The rows are grouped in 2 ways, from coarse to fine. Each group lies inside one group of the grouping before and may be the whole of it. The rows also spread widely along 4 directions, which tell nothing about the answers.
In the rows, zero is written as 128.
Some rows, each with its group in each grouping after it:
[143 208 147 135 130  60 144  86 150 162 132 151  95 129 150 164 110 135
 129 135 137 152  84] => Feg j_732
[ 90  99 165 113 119 141 110 136 110 128 110 119 159 131 106 113 110 107
 142 149 134 148 140] => rova j_956
[100 137 123 128 136 125 148  87 114 139 124 120 126 131 121 154 112 112
 120 140 137 134 107] => gok j_931
[142 200 127 159 129 101 159 110 206 134 120 146  89 149 158 149 145 159
  73 128 163 200 126] => lod j_656
[118 121 166 144 133 105 102 135 141 127 131 100 117 164 116 113 141 107
 116 131 135 149 138] => lod j_648
[ 95 185 188 135 178  95 103 140 183 112 114  59  66 146 142 116 130 105
  93 143 145 132 143] => Feg j_772
[122 156 138 129 117 131 127  95 134 104 107 165 152 111 134 155 100 140
 121 149 161 162 113] => rova j_802
[130 116 138 150 129 134 126 137 148 125 107  92 113 146 114 109 130 116
 103 147 136 182 167] => lod j_323
[185 168 133 173 116 104 151  76 114 131 118 185 132 133 127 189 110 146
 115 126 160 187 113] => lod j_487
[125 182 139 164 140 134 125  99 121 117 101 135  85 127 163 163 106 156
  82 158 159 108 142] => tuso j_381
[134  93 124 151 120 158 132 133  94 129 111 141 133 118 107 106  91 137
 146 140 113  87 155] => tuso j_472
[120 142 112 145 129 142 160  99 163 114 112 124 123 134 112 134  99 131
 122 153 136 148 114] => gok j_378
[ 88 142 139  76 107 109 131 162 205 192 148  94 159 162 149  78 128 112
 130 125  87 169 127] => rova j_956
[118  76 167 149 125 124  99 157 129 120 122  96 141 148  83  85 138 104
 136 134 122 145 155] => lod j_648
[ 87 143 164 113 129 122 105 124 132 137 113 124 137 149 133 137 101 109
 124 150 142 149 127] => rova j_956
[131 154 108 129 120 121 150 125 163 168 127 138 111 146 151 117 113 143
 115 121  96 110 133] => tuso j_472
[ 83 159 143 133 168 124 115  84 142 101  96  73  69 176 137 163 101  96
  94 162 166 104 109] => gok j_378
[ 92 115 177 109 141  91  79 179 175 144 117  27  93 150  94  46 138  85
 141 137 104 110 155] => Feg j_732
[171 130 101 140  79 123 178 114 128 187 144 193 160 115 130 126  93 161
 153 107  72 126 112] => tuso j_472
[130 122 113 123  97 128 164  99 152 179 135 129 146 153 113 133 101 119
 154 133  91 141  86] => gok j_378

New rows, each followed by its group in each grouping:
[151 151 146 153 114  95 140 102 137 145 144 165 139 143 124 147 126 140
 119 126 128 177 109] => lod j_648
[ 91 124 123  99 117 121 131 129 180 176 139  61 113 194 121 102 118  87
 136 133  89 112 104] => gok j_378
[130 136  98 122 113 146 148 165 205 177 134 112 131 140 135  61 128 144
 112 117  75 118 157] => tuso j_472
[ 87 148 107 130 150 143 138 123 170 109 110  84 119 123 123 117 127 119
  98 149 145 146 135] => gok j_931
[133 167 141 142 128  93 127 120 181 143 138 123 120 160 139 128 148 131
  99 131 129 174 126] => lod j_648
[165 160 126 169 135 122 140 126 167 110 104 129 120 126 123 128 133 147
  96 129 155 189 152] => lod j_487
[ 89  81 130 141 142 175 119 152 158  89  95  57 123 140  79  71 110 101
 129 160 131 118 155] => gok j_378
[117 127 115 134 127 126 161  82 104 151 128 148 155 114 115 162 108 128
 135 141 123 143  99] => gok j_931
[113 186 167 129 141  63 116 115 149 145 124 107  82 143 136 128 114 118
 129 138 132 132 103] => Feg j_732
[123 159 124 134 130 121 137 112 133 153 123 138  99 151 159 136 104 137
 113 133 118 100 128] => tuso j_472
[144 111 148 131 106 113 127 125 121 169 124 118 127 162 124 129 127 103
 126 135 114 177 137] => lod j_323
[ 91 170 121 109 148  93 146  85 144 154 131  98 104 155 152 167 123 107
 101 134 134 135  90] => gok j_931
[102 156  94 153 155 171 149 135 222  76  84  78 105 121 115  86 121 140
  84 166 158 155 155] => gok j_378
[119  64 131 129 105 149 119 185 136 167 135  91 141 146 100  54 114 109
 154 121  63  79 168] => tuso j_472
[103 174 128 145 156 134 116 126 159 111 109 101  68 155 159 123 115 133
  81 139 143  92 152] => tuso j_472
[146 160 106 140 111 120 160 111 145 170 135 165 129 135 157 131 107 152
 127 120 105 116 117] => tuso j_472
[163 154 162 143 113  96 173 114 146 168 142 175 149  97 123 130 104 148
 156 128  98 179 100] => Feg j_772
[130 141 136 138 113 106 129 139 186 156 146 116 139 155 125  99 152 131
 113 117 106 175 127] => lod j_648
[115 130 170 153 135  91 112 128 135 140 116 104  83 175 135 146 132 102
 106 128 150 142 135] => lod j_656
[108 153 106 122 122 137 158 121 208 150 123  86 115 155 125 108 116 127
 112 144 114 146 111] => gok j_378
[ 84 104 130 124 143 154 117 159 198 115 105  37 115 162  92  68 122  99
 119 155 121 123 146] => gok j_378
[134 134 143 144 115 106 128 136 170 137 136 121 134 146 119 104 142 125
 110 123 114 176 136] => lod j_648
[125 138 137 136 126 122 125 139 169 141 122  83 101 160 132 109 141 111
  96 140 126 174 156] => lod j_323
[ 82 128 154 122 137 149  90 129 138  66  85 108 130 120 114 127 115 116
 114 157 165 135 143] => rova j_802
[116 103 151 136 133 132 107 145 142 127 113  65 106 164 114 104 135  95
 105 136 127 164 166] => lod j_323
[158 128 150 158  94  94 144  77  88 158 142 199 159 141 115 169 113 130
 140 123 125 180  93] => lod j_648
[138 221 157 142 153  97 154 110 192 123 120 137  98 111 151 138 122 152
 106 141 134 176 119] => Feg j_772
[117 110 142 114 124 123 118 169 189 166 132  53 111 169 118  72 156  95
 107 130  97 179 161] => lod j_323
[119 113 162 136 126  97 100 138 143 150 130 104 121 175 113 107 143 105
 120 130 118 146 131] => lod j_648
[ 65 153 139 107 156 146  91 163 212  75  96  52 111 138 135  82 135 109
  89 142 156 142 162] => rova j_802
[136 150 188 119 118  71 140 102 107 187 145 145 120 137 133 153  97 111
 159 124  96 131  80] => Feg j_772
[135 135 146 156 136 120 126 155 166 100 104 113 120  84  88  73 118 138
 141 152 139 158 162] => Feg j_732
[123 114 187 143 128 109 122 139 124 142 121 112 130 108 100 100 104 110
 157 133 105 132 133] => Feg j_772
[113 167 140 119 115 119 131  97 150 124 115 148 146 128 150 149 114 136
 117 141 138 159 103] => rova j_802
[108 105 199 132 143 105 102 147 115 135 122  87 110 136 102 102 106  92
 155 139 109 118 136] => Feg j_772
[143 134 169 165 145 128 139 135 140  95 108 127 127  83 101 112 102 138
 138 148 141 153 151] => Feg j_772
[ 94 109 135 139 148 147 123 106  94  98 102  97 132 120 103 146 114 105
 127 157 153 121 137] => gok j_931
[144 158 111 146 119 117 152  91 112 154 126 185 114 132 148 161  91 145
 119 133 120 107 117] => tuso j_472
[ 87 145 145  99 126 128 112 131 173 119 116 100 134 146 143 114 125 123
 113 140 138 149 120] => rova j_802
[168 134 136 196 119 132 142  88  95  91 110 209 158  97 103 169 114 163
 122 143 168 188 134] => lod j_648
[141 175 119 140 109 125 150 125 159 166 127 148 118 132 164 129 110 163
  98 142 114 123 129] => tuso j_381
[ 99 176 139 119 132 126 131 118 164 122 108 138 136 128 154 144 111 137
 101 153 158 175 124] => rova j_956
[108 100 167 136 114 129  96  96  59  95 101 159 153 126 118 164  92 108
 149 153 160 127 111] => rova j_802
[139 131 162 159 120  98 118  98 103 130 129 157 131 154 117 159 119 123
 126 133 142 157 121] => lod j_648
[141 170 184 110 111  57 149 100 144 211 156 143 118 154 152 146 105 117
 149 118  78 141  73] => Feg j_772
[ 81 178 173 119 147 102 107  87 106 117 112 129 102 156 167 191  99 109
 105 153 176 149 104] => rova j_956
[128 133 152 161 131 106 112 116 131 118 128 130 126 147 114 133 132 127
 110 141 141 161 134] => lod j_648
[138 154 120 133 116 112 145  98 107 170 128 169 107 148 149 153  94 138
 130 124 106  99 109] => tuso j_472
